The rows come from 4 hidden closed curves, with some noise, and rows from the same curve form a group. Each curve winds through 4 dimensions. The rows are also pushed far along 2 directions, which tell nothing about the answers.
Some rows, each with its group after it:
[ 17.0 -24.8 -47.2  -4.8  25.8  36.2  -8.4 -15.5  -1.0  -0.6] -> k543
[ 21.8  15.4  57.8  10.5  28.8 -13.9  11.4   6.7  -0.7 -30.7] -> k862
[-29.8  34.5  28.6  20.0 -11.0 -46.8  19.8  18.1  -7.8 -11.4] -> k169
[  2.2 -11.2  18.5   5.1  10.1  -9.7   4.5  19.2  -3.5  -8.7] -> k298
[ 17.8   9.0   9.5 -19.5  19.5  40.1  -3.7 -23.3  11.7 -16.5] -> k298
[ 10.5 -26.2 -39.1   3.2  13.6  11.9   2.4 -13.6 -13.3  -4.7] -> k543
[ 16.2  -6.4  34.1   0.7  29.5   3.4  11.1  23.5   7.6 -25.4] -> k543
[-11.9 -17.6 -43.9   4.7 -18.7   0.9   1.8 -28.1 -25.2  17.4] -> k298
[  6.0  19.0  63.0  -4.5  13.9 -10.7  -8.2  17.8  15.1 -16.7] -> k169
[ 13.2   0.5  42.4   8.9  20.3   5.5  13.5  13.2  -8.3 -15.3] -> k169
[-13.0   1.5 -49.4  12.5 -10.2  16.9  -6.2 -13.4  -5.7  36.9] -> k862
[ -4.0  -4.6  30.2  12.1   9.8 -26.9   7.8  12.5  -6.5  -8.3] -> k169
[ -8.2 -13.7   7.2  15.7  -7.8 -34.2   6.4   1.9 -11.3  12.1] -> k298
[-19.3 -18.8 -60.9   9.7 -20.3 -26.6  11.6 -20.9 -18.0   8.8] -> k543
[ 24.8 -21.3   0.1  -3.1  27.6  22.5  -1.7 -14.1 -12.9 -16.1] -> k543
[ 17.5 -12.9 -35.2 -10.1  28.6  34.2  -6.7 -28.9   4.4  -7.3] -> k543
[-34.9  11.8  33.9  12.5 -11.4 -51.8  32.4   4.5  11.5  -2.4] -> k862
[ 20.9   4.5   3.8 -14.0  25.8  33.4 -17.9  -0.5  24.6  -5.8] -> k298
[ -0.8  18.2  61.2  12.8  -6.4 -48.6   8.3  12.0  -5.8 -13.3] -> k862
[ -3.9  15.3   6.5 -13.9   2.4   9.7   5.2  -9.6  12.7 -17.5] -> k298
[-13.4  -2.7  14.0   2.7  -9.6  -6.1   1.3   2.9   2.0  18.6] -> k862
[-20.2 -18.8 -21.0  16.9 -13.2 -39.7  11.6   0.1 -14.0  12.2] -> k298
[ -9.8  20.4  57.2   4.9   6.0 -45.0  19.6   7.9  24.6 -19.4] -> k298
[ 20.7  16.1  25.7 -21.7  23.4  34.0 -11.2  -2.3  28.8 -17.8] -> k169
[-25.6  20.8  28.3   1.9 -24.6 -49.7   2.3   5.6  16.2   4.2] -> k169
[ -4.3 -25.2 -52.3  10.2  -8.2 -10.9  -0.8 -18.5 -18.8  18.0] -> k862
[-26.8  -1.1 -29.7  18.9 -28.6 -33.6  -9.1  -1.4 -10.9  38.5] -> k543
[-25.0  22.2  40.2   2.5  -8.8 -53.7  14.9   8.3  19.1 -15.4] -> k169
[  1.4   3.4  36.1   6.5   9.5 -24.9   7.7 -14.5 -10.8 -11.9] -> k543
[-35.4 -12.0 -26.0  14.4 -29.9 -49.0  18.0   7.2 -18.8   5.4] -> k298
[-27.5 -12.2 -34.2  27.8 -20.4 -37.4  18.9  -0.1 -28.0  18.0] -> k169
[ 22.4 -12.9  -5.6  -2.5  28.9  30.8 -18.2 -19.3  -3.4   4.9] -> k543
[ 18.6   1.8 -32.3 -18.0  15.2  64.3 -24.5 -17.1  14.2  13.5] -> k862
[  6.0  -6.7 -28.1  -5.5  -6.8  23.2  -1.4 -13.5   2.9  14.3] -> k169
[-15.2 -21.7 -33.8  15.9 -17.9 -32.9   6.2 -12.2 -18.1  18.2] -> k862
[-40.7  18.9  35.3   8.4 -24.6 -69.1  30.7   3.4  15.3  -4.0] -> k862

New rows, each followed by its group:
[-12.5  14.2   9.8   4.1 -24.7 -18.3   5.5   1.4   3.5  12.9] -> k169
[-26.4  22.6   2.9  12.6  -6.5 -34.9   7.5   9.6  -2.3  -6.8] -> k169
[  6.0   9.5  20.5  -8.4   6.7   7.0 -18.5   6.5  10.6  -1.2] -> k169
[-18.5  18.9  35.2  10.0 -19.5 -42.9  11.9  -9.0   0.1   5.8] -> k298
[ 22.3  -6.5 -24.1 -15.1  33.8  41.3  -9.5 -29.7   9.0 -13.7] -> k543
[ -1.2  10.0 -19.0   8.0  -0.2 -16.6   6.4 -14.5  -0.9  -6.4] -> k862
[  0.9  22.2  25.6   9.7  -0.1 -27.9   5.8  -0.7   0.9 -11.9] -> k862
[ 15.3 -15.1 -56.2 -10.3  -8.2  40.8 -16.2   6.3 -11.3   5.9] -> k543
[  3.6  14.5  11.1  -6.8  -4.7  13.5 -11.6   1.3  10.2   6.5] -> k169
[ 37.5  -8.5  14.2   4.2  44.7  33.5  -1.0  -4.0  -6.0 -17.0] -> k862
[  4.4 -16.7  -5.2  -4.2  14.0  -1.3  10.9  -9.6  10.6  -8.4] -> k169
[ 32.7 -28.7 -11.9 -12.9  27.0  48.0 -18.7  -8.4   2.3   2.4] -> k169
[-25.0  -6.2  18.0  13.0 -15.2 -61.8  30.3  -0.2   2.2  -2.5] -> k169
[ -7.9   8.7   3.5   5.3   9.3 -12.3  -5.2   8.3  -2.3  -7.0] -> k169
[ -1.1  -7.1  47.5   4.2  -2.5 -32.1  17.7   6.0   7.1  -3.8] -> k169
[ 43.9   4.4  51.4  -4.8  42.3  32.0 -10.0   5.3   0.9 -26.5] -> k862
[ 34.9   3.9   1.0 -21.8  25.6  58.3 -22.8 -12.3   4.9 -15.3] -> k543
[ -4.3  -0.7 -40.0  -6.0  -5.3   5.0   1.5 -14.3   2.3  -5.8] -> k543
[ 31.0   5.1  -1.5 -27.2  18.9  48.0 -25.3 -14.3  19.1 -11.9] -> k862
[ -7.7   3.7 -28.5  -2.7 -22.4   8.2 -11.0  -8.2   0.9  23.6] -> k169
[-20.6 -17.1 -38.3  21.2 -22.3 -45.0   2.5 -16.2  -7.5  33.2] -> k298
[ 11.5   8.3   5.9 -10.8  21.3   9.6   7.0 -13.7  18.8 -24.1] -> k862
[ 35.2  -9.4   3.6   2.8  36.6  47.9 -14.6  -3.5  -8.6  -1.9] -> k862
[ -7.6 -16.4 -19.7  -1.5  -9.8  12.2 -10.2  -6.2  -2.4  29.0] -> k862
[ -9.6   6.2  10.8   4.9 -20.7 -31.1  10.7   2.9 -14.3  -9.8] -> k543
[-31.8  27.4  41.3  11.5 -23.6 -44.6  15.3   8.2  10.0   8.5] -> k862
[-20.0   0.4  18.8  19.6 -19.9 -34.1   5.9   8.2 -13.9  22.6] -> k862
[ 31.3 -28.9 -39.5 -10.7  22.6  61.0 -23.2 -27.8 -11.9  12.9] -> k298
[-45.1   7.4  -3.9   6.2 -42.0 -51.5  12.6  -2.5   7.0  24.5] -> k862
[ 21.4   1.9  12.5 -28.0  17.7  27.2 -10.2 -13.7  24.7 -23.3] -> k862
[-11.1   5.4   7.5  26.4 -12.3 -50.2  13.6  -1.5 -20.2   2.3] -> k862
[-21.0 -21.1 -49.1   6.6 -18.6 -16.3   6.8  -4.9 -19.8  10.2] -> k298
[  3.1 -14.9 -16.9  -3.3   2.0  17.0   2.0 -21.0 -18.1   0.1] -> k298
[  2.4   5.0 -20.2  -7.0 -10.8  20.5 -14.6  -7.4   5.1  17.3] -> k169
[ 25.1 -31.5 -52.7 -14.1  20.8  52.1  -6.6 -26.0   6.0   5.0] -> k169
